The same things were measured in two ways. Each way mixes the same 12 hidden numbers, adds some noise and spreads widely along 7 directions of its own, which tell nothing about the thing.
(in the rows, 128 means zero)
Some things both ways: the first way, then the second way.
[114 115 119 148 136 142 140 103 112 149 111 151 128 148 125 148 123 130
 184 127 177 104 105 129 116 101 168 120 142 148]
[121 162 145 116 159 105 136 178 146 133 169 143 117 132 160  85 167 132
 150 138]

[108 130 130 108 146 136  87 149 154 144  99 128 116 118 154 107 172  94
 114 133 128 156 142 157 142 124 146 138 135 150]
[141 114 148 123 134 138 146 113 110 118 165 128 139 120 131  97 134 167
 167 129]

[ 98 165 148 158 134 145 116 139 138 147  96 120 165 143 122 125 126 139
 114 137 151 123 107  92 118 160 213 123  86 153]
[132 173 113 148 174  76 107 126 143 116  95 129 185 108 178 162  80 142
 101 108]

[123 149 143 139 114 131 100 134 135 112 104 132 135 121 140 132 137 109
 165 149 142 121 120 129 125 151 132 146 137 165]
[163 121 114 145 105 141 149 121 176 111 106 100 181 120 166 161 172 126
 127  94]

[179 165 110 152 143 135 133 161 135 123 129 124 122 157 124 132 137 118
  99 117  96 137 152 178  97 150 153 131 135 168]
[ 68 171 133  97 163 106 148 102 109  99 112 143 151 143 103 167 116 141
 144 143]

[123 137  97 134 133 102 116 119 188 143 114 153 126 148 127 137 108 121
 137 116 104  96 156 115 160 108 128 107 162 126]
[128  85 134 115 112 135 145  95 137 134 152  64 141 155 104  98 138 113
 157 113]

[122 169 123 172 149 169 141 132 210 142 101 157 110 117 135 130  75 144
 126 105  76  80 157 124  86 140 155  86 169 159]
[124 102  79 127 109 139 124  96  39 105 152 173 147 119  92 132  73 117
  55 135]

[140 138 130 118 130 137 145  87 130  92 161 112 121 170 120 115 113 130
 128 120 127 112 134 103 147 113 146 102 131 135]
[121 101 141 126 118 155 119 149 140 146 103 162 127 144  77 130 170 149
 183 139]

[128 135 102 175 174 123 114 136 141 145 108 139 171 145 106 130 183 118
  99 173 102 106 135 124  94 127 160 138 148 150]
[119 107 136  86  95 121  99 144  96 137 149 127 112 135 115  77 162  80
 136 170]

[ 70 125 120 105 132 130  85  99 157 124 118 139 138 160 154 107 143 102
 160 142 164 129 128  96 171 110 181 116 125 137]
[133 133 139 118 106 100  55 133 134 102 111 114 114 128 117 100 169 108
 167 145]

[120 129 120 136 174 145 105 161 146 160 117 130 136 138 106 102 163 105
  56 119  74 120 152 118 131 123 160  90 127 125]
[119  92 140 122 134 120 125 126 101 133 106 143  70 111 120 106  83 104
 104 154]

[155 129 111 132 119 129 147 116 109 107 181 118 125 157 100 185 100 143
 151 125 151 106 114 150 109 129 107 130 115  99]
[ 76 198 161 102 198 115 139 141 173 182  60 183 167 185 193 126  96 142
 125 126]

[121 126 138 159 144 130 147 118  78 134 170 110 145 133 123 146 147 138
 135 147 157 119 109 140 111 129 165 130 120 133]
[149 177 147 138 176 133 121 148 123 159 154 136 142 138 154 117 121 149
 151 145]

[100 138 162 126 123 137  62 113 173 123  98 100 130 104 104  63 185 109
 103 132 145 140 148 123 192 176 131 116  94 120]
[120  74 161 114 110 163 163 150 128 142 145 144  95 122 147  87 100 172
 126 162]

[113 141 124 128 149 141 119  60 153 118 136 142 107 132  99  83 165 124
 125 116 141 113 149 119 185 101 136 141 126 126]
[124 112  86 132  91 114 191 140  71  71 167 132 105  76 117 128 121 114
  56 136]

[159  66 104 145 127 101 159  95 120 134 123 137 131 145 123 152 140 125
 167 142 137  84 126 141 103  81  93  93 203 126]
[131 175 102 138  99 106 147 153 103  94 176 192  61 131 105 118  87 100
  76 217]

[157 135 134 144 119 115 134 131  66 147 159 115 152 141 104 148 145 140
 130 125 151 112  89 120 149 103 155 150 114 122]
[119 113 127 102 133 126 181  69  94 147 105 131 101 131 137 118  94 126
 110 139]

[157 130  90 151 175 144 112 131 183 152  98 144 125 161 126 132 134 128
 137 116 103  95 148 144  67 114 174 117 176 148]
[124 202 114 123 133 102 131 173 133  96 166 164 140 112 125 136 116 159
 125 164]

[149 112 108 118 180 106 106 176 146 146 106 127 141 162 155 167 127 116
 125 141  96 117 146 133  73 130 145 106 147 148]
[ 87 153 104 127 115  87 160 131 117 105  87  66 124 100 148 113  79  77
  72 139]

[118 123 132 131 147 128  75 129 164 116 119 153 132 140 138 113 140 113
 163 134 131 100 154 125 108 183 139 110 128 146]
[125  64 154 102 135 161  99 143 140 162  59 129 135 139 144 129  81 130
 105 112]

[175 121  87 137 150 119 167 156 156 148 149 156 119 145 122 168 105 153
  93 105  80  93 149 154  83  91 104  98 167 118]
[147 144 148 129 171 103 142 158 183 147 134 118 105 132 174  98  98 121
 146 145]

[136 100 126  67 135 140 132 160 132 125 148 130  83 141 159 164  92 125
 132 100 138 125 131 128  90  91 124  94 148 115]
[134 158  86 158 153 105 109 150 172 133 143 106 118 125 122 152 161 135
 159 149]

[127 168 140 142 140 123  90 146 103 134 158 120 144 110 102 117 186 115
  90 142 122 132 122 125 158 136 150 181 103 129]
[127 167  98 122 152 102 142  86 188 159  89 113 139 147 180 162 188  99
 140 121]

[132  88 133 104 134 126 157 118 127 103 149 117 129 118 134 146 146 133
 103 153 142 127 132 153  81 134  63 116 119 102]
[143  55 139  96 105 152  77 167 124 189 143 170 112 152  94  78 163 144
 158 144]

[138 110 125 113 151 100 149 126 146 116 138 125 131 124 136 139 155 134
  92 149 126 134 155 163 112 143  73 129 108 119]
[102  90 105  91 110 109 130 122 120 147 131 120 120 132 106 102 132  99
 117 137]

[128 113 123 126 124 156 142 109 135 135 141 132 101 128 123 138 117 123
 147 104 140 115 122 156 140  94 110  98 149 111]
[171  78 149 119  89 173 145 131  84 103 167 164 100 105 105  89 110 162
 114 125]

[122  85 112  86 129 128 101 166 119 147 106 121 139 157 165 198 104  96
 179 139 144 128  96 135 101  92 116 105 147 110]
[122 175 150 106 149 119 113 106 185 163  76 172 161 169 153 122 152 137
 181 127]

[118 155 119 126  97 160 113 166 161 132 121 120 118 147  98 169  81 128
 124 108 142 127 124 131 136 139 133  94 104 107]
[ 92 114 153  79 144 139  86 114 178 140 102 140 154 167 134 125 161 126
 180 127]

[112 158 142 108 161 122  88 148 158 119 126 136 129 130 174  96 157 103
  98 136 104 156 161 149 147 176 150 143  93 166]
[163 127 108 139 101 101 129 134 156  86 101  79 145  93 127 148 148 130
 123  87]

[155 134 112 129 137 134 112 115 149  86 174 119 124 147 128 136 137 117
 131 137 102 123 153 175 120 153  79 118 131 119]
[116 112 188  95 106 166 157 153  86 133  97 116 136 133 146  98  98 143
 116 146]

Other things, the second way, with their names:
j_694: [142 133  75 113  45  93  82 115 173  43  93 181  81 119  71 133 110  64
  72 130]
j_146: [114 104  69 128 129 100 139 116 177 133 138  98 130 114  89 170 195 125
 178 138]
j_507: [147  76 149  94 148 106 140  94 159 122  69 156 151 101 173 142  78 146
 121  90]
j_95: [142 143  99 149  70 123 119  81  74  55 108 114 109 112 100 144 108 100
  88 158]
j_66: [110 170  93 140 126  66 164 175 206  92  99  42 118  97 167 176 151  99
  90 117]
j_847: [167 127  92 143 115 120  81 108 150 138  96 152  98 114 142 131 110  96
  96 139]
j_298: [149 105 167 115 110 152 136 110 143 118  81 163 137 123 140 134  92 154
 126 122]
j_605: [140  99  77 139  79 127  75 147 115  91 137 145 113 104  49 185 155 105
 129 182]
j_862: [134 181 131 111 134  96 107 101  92 114 130 145  81 134 120 114  81 112
  99 162]
j_377: [123 120 118 115 131 121 125 134 136 121 126 139 135 120 135 162 182 103
 135 142]
j_450: [140 136 152 133 167 138 169 118 180 155 157 121 178 133 168 121 148 175
 207 130]
j_502: [146 136 132 143 137 132 142 121 157 102 157 125 190 111 138 116 153 151
 171  87]
j_465: [171 100 151 143 110 211 122 140 157 123 133 185 151 131  89 138 121 163
 192 154]
j_608: [168 136 128 136 100  58 113 203 173 100 162  46  47  84 147  63 153 110
 127 137]
j_547: [155 104 128 120 115 136  84 156 127 139 165 145 139 142  87 119 128 143
 142 139]
j_187: [109 147 134 139 121 125 142 114 116 104  57 130 112 102 181 107  85  99
  74 126]
j_83: [131 115 100 142 134 121 157 118 161 172  91  83 128 133 154 135 142 113
 117 115]
j_220: [127 100 104 138 112 127 149 148 134 128 131 171 117 116 132  94 105 128
  94 130]
j_74: [ 98 135 148 107 150 152 126 128 124 152  86 151 156 141 156 136 107 126
 131 156]
j_936: [206  69 129 128  48 134 138 140 107 107 122 101  86  80 139  79 116 134
  71  94]
j_769: [142 184 112 135 142  90 145 149 182  63 140 110 127  96 135 171 128 126
 143 140]
j_56: [146 140  58 152 102  87 117 105 154  93 114 118 120  76 147 180 173  90
  83 116]
j_459: [127  58 160 120 155 166 101 127 140 143 123 130 151 144 115 138 136 145
 184 128]
j_778: [118 123 136 145 139 153 115 127 134 146 147  96 123 157 149  88 137 106
 160 167]
j_499: [181 106 121 194 103 150 153 164 131  64 137 110 134  85 142 117  72 123
  75  98]
j_133: [129 145 104 121 104  94  98 161 192 129 107 136  98 131 149  81 208 121
 144 113]
j_656: [142  99 138 122  99 171 109 140 177 137 114 131 161 146 126 102 163 150
 179 117]
j_320: [125  96 159 130 119 134 190 150 127 102 164  68 105 125 130  81  66 127
 113 138]
j_710: [160 150  93 190 106 100 117 123 160  91 104  66 154 112 173 140 136  93
  80  92]
j_70: [172  62 116 129 112 140  89 110 128 128 108 119 137 122  74 148  76 129
 120 104]
j_812: [162  97 123 114  56 111  77 152 179 119 114  67  94  93 133  67 252 123
 172  90]
j_817: [197  85 151 153  90 156  95 145 148  87  69 150 112  88 163 124  79 139
  96 113]
j_607: [146  51 127 146 119 154  95 105 154 139  84  51 130 123 119 156 148 104
 150 110]
j_954: [188 154  99 180 131 154 181  87  98  96 127 144 205 112 135 189  35 150
  88 128]
j_659: [160 115  95 123 124 145 135 110 118 116 145 167 175 123  88 177  91 128
 115 132]
j_749: [166 119 122 153 112 136  77 146 203 107  83 133 166 137 148 141 135 138
 133  88]
j_515: [149 134 117 136 150 126 176  72  76 136 106 172 172 118 117 169  91 158
 112 108]
j_107: [102 152  95 117  43  98  97 140 150 100  51 134  70 118 132  89 195  57
  85 143]
j_329: [108 151 128 131 151 134 133 179 118 154 138 103 146 122 152 117 106 141
 107 143]
j_809: [199  71 154 115  96 174 126 128 109 107 110 202  83 105  81 129  39 165
 116 146]
j_466: [113 123  60  97  95 118 118  85 141  98 137 105 120 133  67 185 152  69
 107 145]
j_369: [159 129 123 140 120 108 157 183 114  90 180 132 118  91 130 151 116 121
  89 157]
j_177: [174 151 130 145 136 112 108 103 154 118 112 144 103 111 152 128 121 144
 128 109]
j_541: [136  94 171 127 133 146 119 116 127 148  98  74 155 147 141 159 168 132
 181 149]
j_128: [118 119 152  95 133 153 132 120 120 164 150  50 166 175 102 147 190 105
 195 157]
j_807: [138 117 150 126 126 136  88 124 108 142 120 121 141 141 130 111 153 120
 131 110]
j_800: [ 78 105 122  97 150 126 149 143  61 133 154  85 144 114  98 141 109 132
 120 154]
j_447: [116 107 145  96 191 140 110 129  89 194 149 205 175 168 124 102  98 176
 154 129]
j_683: [118  87 100 108  76 113 110  95 117 149  82  55 119 105 138 114 206  98
 114 103]
j_530: [ 64 164 131  93 174  78 124 155 105 157 118 138  81 135 123 115 157 100
 162 203]
j_54: [144  83 122 117  86 155 101 115 139 141 112 128 145 155 106 113 114 121
 120 126]
j_677: [123 107 197 125 144 155 171 192 181 187 151 142  85 163 192   9 165 166
 178 133]
j_425: [143 138  85 136 163 112 148 122 104 114 140 153 179 113 119 183  87 135
  90 108]
j_86: [151 155 154 134  88 100 150 127 130 114 103  93  55 121 167  47 160 124
 120 118]
j_472: [179  84 134 124 166 189 185  89  77 142 191 187 210 140 100 174  46 194
 142 131]
j_305: [107 165 140 117 136  97 117 153 124 140 105 195  93 134 171  93 128  97
 117 193]
j_718: [149  55 106  99  32 203 148 142 119 120 173 182  62 143  11 102 163 141
 151 174]
j_857: [112 121 176  91 163 141 175 114 131 175  94 112 140 136 143 132 121 155
 171 131]
j_398: [145  38 142 102 101 179 142 104 115 145 152 120 142 119 108 124 157 160
 180 142]
j_233: [144 140  89 128 109 132 105  96  93 112 157 141 127 110 104 143 153 129
 121 140]
j_916: [163 165 108 204 142 109 173 195 186  73 123  89 160  69 210 160 132 126
  79  89]
j_244: [107 146 128 109 127 107 124 125 135 113 108 127 138 125 168 121 130 106
  96 124]
j_871: [ 60  90 133  78  85 129 138 111  89 126 113 135  81 147  87  65 121  88
 123 175]
j_312: [138 127 111 113 133 133  65 147 178 144 103 204 146 163 114 149 160 118
 125 106]
j_935: [169 124 101 160 123 133 100 112 132 119 157 154 149 138  91 155 119 117
 137 144]
j_860: [127 117  98 133 144 120 169 121 122 129 153 102 192 112 118 205 175 139
 126 102]
j_10: [102 179 143 163 203  79 135 142 164 122  54 104 154 136 231 151  53 131
  70 101]
j_322: [134  37 131  74  71 201 131 112  70 153 149 169 165 145  74  78 102 140
 131 142]
j_561: [177 136 100 155  92 102  85 123 147 108  95 148  94 116 118 129 113 105
 101 139]
j_26: [157 130 203 144 164 166 169 183 148 188 131 138 123 149 207  66 156 191
 173 126]
j_868: [122  81 154 113 135 148 181 131  85 133 185 100 115 120 115 118 107 157
 137 154]
j_185: [129  98 132 126 104 126 160  95 131 130 126  78 129 125 138 118 162 139
 140 112]
j_9: [143 139 115 147  56 104 134 123 100  90 147  66 104  99  94  90 158 142
 126 132]
j_387: [146  81 110 151  90 146 106 153 141 131 154 131 111 142 110  93 191 133
 145 130]
j_569: [ 84 162  98 116 139  94 148 109 100 122 139 123 137 111 115 143 139 110
 131 165]
j_798: [161 167 133 178 142 137 161 160 132 119 160 115 114 120 128 157  71 160
 125 185]
j_905: [157 152 119 142 155 134 123 162 184 132 100 238 132 147 159 158  79 154
  81 115]
j_445: [114  80 108 108 139 139 113 126 210 181  99 131 137 158 128 126 208 131
 179  92]
j_700: [ 89 115 121  98  81 117  88 144  43 105  94 152  95 110 106  89 128 105
  74 154]
j_195: [150 113  91 156 118 142 147 139  92  92 169 113 158 125  84 177 100 105
  88 140]
j_430: [128 114 138 123  97 145  83  99 126 126 108 124 125 120 143 110 151 127
 147 148]
j_870: [129 196 133 137 122 135 148 157 144 110 156 142 140 120 135 104 131 148
 146 153]
j_127: [162 128 189 147 160 164 162 140 157 108 143 162 146 127 153 133  97 167
 176 138]
j_861: [ 68 172  95 117 169  80 115 111 175 174  87 105 129 161 196 105 160  99
 114 120]
j_875: [145  85  74 120 100  92 114 112 167 107 104 142 100 115 114 147 124 100
  90 113]
j_646: [138 122 108 141 146 139 134 133 135 134 116 129 124 140 133 141  71 103
  82 128]
j_388: [156 154 126 164 106 116 179 125 128  77 129 109 165  84 204 133 112 110
  74 119]
j_928: [ 97  78 121 129 131 137 121  99 146 121  62 123 145 139 118 125  91 118
 134 109]
j_516: [200 145 150 180 104 146 155 218 149  91 148 149 102 117 155 121  55 140
  74 164]
j_780: [179  98 110  93  62 135 131 171 152 105 188  99 151 100  83 129 205 127
 137  97]
j_167: [140 127 121 120 108 109 171 113 111 142  85 104 112 110 157 120 133 121
  93 117]
j_404: [129  69 152 125 112 165  88 116 111 151 117 134 143 143 147  79 152 108
 137 124]
j_116: [113 176  96 167 168  94 147 107 181 112 114 100 180 131 175 142 162  99
 153 108]
j_797: [164 101  91  97  86 138 133 123 133 128 156  98 131 113  89 150 146 104
 119 137]
j_689: [105  93 175  90  85 154  89 167 157 120  91 139  70 154 119  66 171 103
 165 165]
j_385: [119  98 181 124 203 149 158 129 120 164 146 161 163 155 138 143 102 181
 171 126]
j_930: [143 123  89 146 118 107 113 125 121  77 136 132  86  92 104 170 118 116
 119 174]
j_221: [102  61 189  96 176 174 162 123 166 202 102 115 156 166 193  61  91 136
 157 101]
j_47: [121 115 146  79  75  92 150 131 142 141  91  73  74 106 167  79 188  97
 109 126]
j_592: [ 99 152 107 111 161 152 169  86 106 119 137 158 173 128 100 191 121 158
 157 150]
j_358: [145 157 128 139 172 115 128 167 135 140 162 118 150 146 128 150 107 161
 121 118]
j_58: [154  82 131 137  77 153 139 109 113  76 105  94 145  94  98 150 151 134
 146 116]
j_766: [126 136 142 169 144 150 184 112 167  98  85  66 154 102 199 154 117 103
 127 123]

Some of these things the first way, each followed by its name:
[165 157 120 146 115 112 216 105 141  93 169 125 100 134 142 161  91 168
 111 132 123 123 153 160 109 102  97 122 160 161]
j_116
[164 124  96 128 152 153 140 125 180 110 117 138 119 166 111 119 117 129
  96 117  78  84 153  99  77  89 139  79 193 131]
j_605
[117  80 106 131 143 142 125 146 100 149 107 135 134 143 134 173 137  93
 170 146 145 112 104 145  66  97 138 112 172 130]
j_807
[197 123 111 134 146  87 146 107 133  95 151 140 122 147 121 120 162 139
 121 130 127 117 166 173  93 159  94 152 139 151]
j_66
[175 147  85 171 159  83 159 136 156 128 135 137 140 155 101 133 156 136
  66 142  75 114 177 157 104 134 127 135 156 155]
j_694
[125 128 132 122 107 145 126 104  97 105 171 101 137 165  93 163 114 143
 160 138 181 110  92  99 146 110 141 112 108  97]
j_74
[127  93 140  92 117 131 168 124 135 119 120 119 104 127 148 169  90 142
 147 126 158 124 125 138 102 110  77  90 133 119]
j_220
[142 158 114 170 157 117 126 136 134 133 161 148 127 139  94 129 134 137
 107 122  97  87 157 110 116 140 161 128 145 144]
j_646
[100 162 149 139 114 155 111 131 128 142 126 106 125 125  82 128 122 126
 114 113 146 122 113  99 179 127 161 118  94 114]
j_677
[116 109 106  83 161 119 111  92 139 110 186  90 107 149 120 133 165 111
 105 137 142 149 151 151 176  88 111 128 118  79]
j_870
[112 128 140 137 115 123 133 134  60 135 152 124 141 148  98 159 127 126
 146 131 185 121  93 109 117 147 178 141  87 127]
j_358
[101 109 139 127 112 123  93 136  98 121 122 128 146 151 116 141 129  97
 169 148 149 108 111  86 142 139 145 102 132 132]
j_516
[135  96 132  94 140 145 136 150 113 142 118 132 124 132 183 160 110  98
 148 120 110 129 108 155 100  96 103 101 150 134]
j_515
[127 120 147 130 139 129 112 158 101 126 108 105 148 145 157 166 126 110
 164 161 140 132 105 126  83 143 153 116 128 163]
j_107
[120 110 132  90 110 126 113 147 135 103 137 139  96 129 152 143 118 105
 154 122 155 142 143 164 106 157  96 125 127 132]
j_10
[107 139 114 119 157 152  93  98 184 148 107 143 128 150 140 113 128 122
 149 109 137 103 125 105 138  95 186 125 142 128]
j_812
[ 95  93 132  93 134 115  80  86 123 132 151 142 134 161 147  96 146 103
 174 116 157 114 124 102 212 110 142  95 114 106]
j_809
[111 155 126 135 123 117  90 156 132 125 128 105 157 141  90 145 138 120
  99 150 128 118 122  81 140 147 157 137 104 114]
j_54
[141 166 143 172 138 132 119 136 126 116 135  97 146 153 113 111 144 130
 109 150 109 121 136 103 139 146 195 100 136 174]
j_465
[101 114 136 111 101  91 121  94 140 118 141 119 123 151 118 129 118 126
 151 123 168 129 144 115 218 134 105  94  99 105]
j_320
[121 134 124 127 124 115 119 150  94 116 163  99 124 136  94 153 159 122
 105 157 150 131 126 103 134 102 151 137 142 117]
j_778
[148 134 125 138 134 104 123 113 128  97 159 121 134 140 110  93 174 124
  94 145 116 114 157 114 139 135 138 131 146 138]
j_607
[102 106 139  99 114 169 128 148  95 152 144 108 111 135 124 180 100 127
 151 113 176 127  79 118 125  73 153  98 120  94]
j_233
[166 123 134 138  87 134 143 138 102  90 139 112 150 141 130 142 136 119
 133 156 129 123 109 143 100 135  98 117 156 142]
j_541
[105 110 146 126  75 136 147  85  95 117 137 114 125 158 124 137 104 127
 185 127 190 125  97 120 206 100 126  77 121 122]
j_127
[152 154 101 141 140 168 135 155 169 133 126 142 106 130  84 112 138 110
  49  97  60 123 162 154 116 118 113 107 147 118]
j_385
[100 113 151 112 101 144 120 105 136 114 146  80 130 125 123 128 139 129
 129 145 176 143 110 129 168 117 114  98 109  89]
j_430
[ 96 117 141 102 125 116  87 114 134 139 104 106 138 130 133 111 175 105
 132 147 171 149 114 118 186 108 138 136 107 119]
j_450
[102 130 140 153 142 133 110 133 110 153  97 132 162 140 120 154 136 123
 155 148 161 120 103 126 122 156 159 130  83 142]
j_780
[110  80 147 109 125  87 137 109 101 118 138 118 147 135 179 130 148 115
 158 167 161 132 121 128 131 129 113 111 134 142]
j_561
[168 107 119 120 128 131 142 154 117 129 137 112 115 122 102 137 164 120
  75 125 116 142 138 179 111 118  76 120 134 106]
j_868
[109  70 121  76 140  85 126 111 120 119 152 133 129 152 156 136 144 111
 138 140 154 128 139 128 141 117  95 106 120 100]
j_70
[195 152  99 137 115 154 164 159 136 110 169 113  95 153  91 175  90 142
  96 104  82 109 139 144 109  73 106  96 179 120]
j_766
[133 128 116 126 145 132 128 161 125 140 125 130 140 143 119 165 120 126
 109 134 112 117 125 123 103 116 128 112 125 124]
j_659
[133 138 136 139 103 157 181 127 110 152 177 109 120 129 113 159  78 157
 102  92 135 115  98 138 148  94 135  81 113  90]
j_177
[ 88 150 149 158 110 149 115 114 148 139 105 124 141 129 113 136 107 136
 160 131 163 115 115 118 158 162 155 103  95 134]
j_244
[119 108 111 120 157 130  91 106 175 150 112 164 129 126 156 109 146 106
 154 117 107  94 139 136 131 113 118 124 160 122]
j_936
[ 92 137 149  84 111 144 116 153 126 132 155 108 102 117 121 179  89 140
 128 109 177 136 108 114 142 127 125 121  77  84]
j_861
[164 159 131 148 121 124 163 166 146 137 116 141 132 122 110 144 112 153
  70 116 102 115 136 131  93 147 123 126 117 146]
j_875
[124 123 131 121 154 132  99 125  99 125 133 120 141 161 102 124 168 123
 130 139 173 126 119 111 120 138 186 139  94 131]
j_800
[129 126 108  96 139 152  95 141 179 111 137 144 104 133 139 115 138 101
 112 116  96 125 156 142 124 115 105 106 160 116]
j_817
[122 149 106 141 150 128  99 110 172 124 121 130 147 152 103 144 132 136
 139 143 128  89 132  90 129 113 148 133 139 116]
j_322
[124 120 173 108  92 130 125 138  99 111 124  87 142 109 133 131 158 127
 120 158 180 160 100 143 147 147  98 121  87 125]
j_398
[129  83 123 144 144 112 139 127 144 162 127 151 128 127 196 144 115 120
 184 123 119 106 134 183 107 131 117  74 174 146]
j_862
[129 128 135 102 115 131 154 118 137  82 154 113  91 109 121 126 141 119
  94 137 134 140 150 145 114 121  79 138 144 126]
j_387
[161 133  90 129 179 140 111 136 160 124 150 128 105 143 117 128 159 111
  91 123  76 114 165 157  99  95 133 125 176 127]
j_187
[145 139 100 162 139 116 121 118 163 142 121 144 130 143  83 147 129 142
 135 122 127  84 142 120 126 120 133 124 153 122]
j_221
[165 122 131 142 106 136 165 165 112 111 116 128 119 135 131 156 121 130
 128 139 135 132 129 162  62 144 113 101 154 169]
j_459
[139 157 150 108 126 123 125 128 120  90 200  81 107 129  98 117 135 133
  68 117 108 143 154 127 192 143 100 113  85 102]
j_718
[112  65 141  97 143 108 128 150  99 141 140 120 130 114 165 157 155 116
 140 156 154 130 117 147  94 113  98 110 142 116]
j_847
[115 156 150 161 143 142 120 107 120 140 121 107 147 114  85  84 187 134
  76 139 140 121 120 101 154 129 179 149 101 132]
j_56
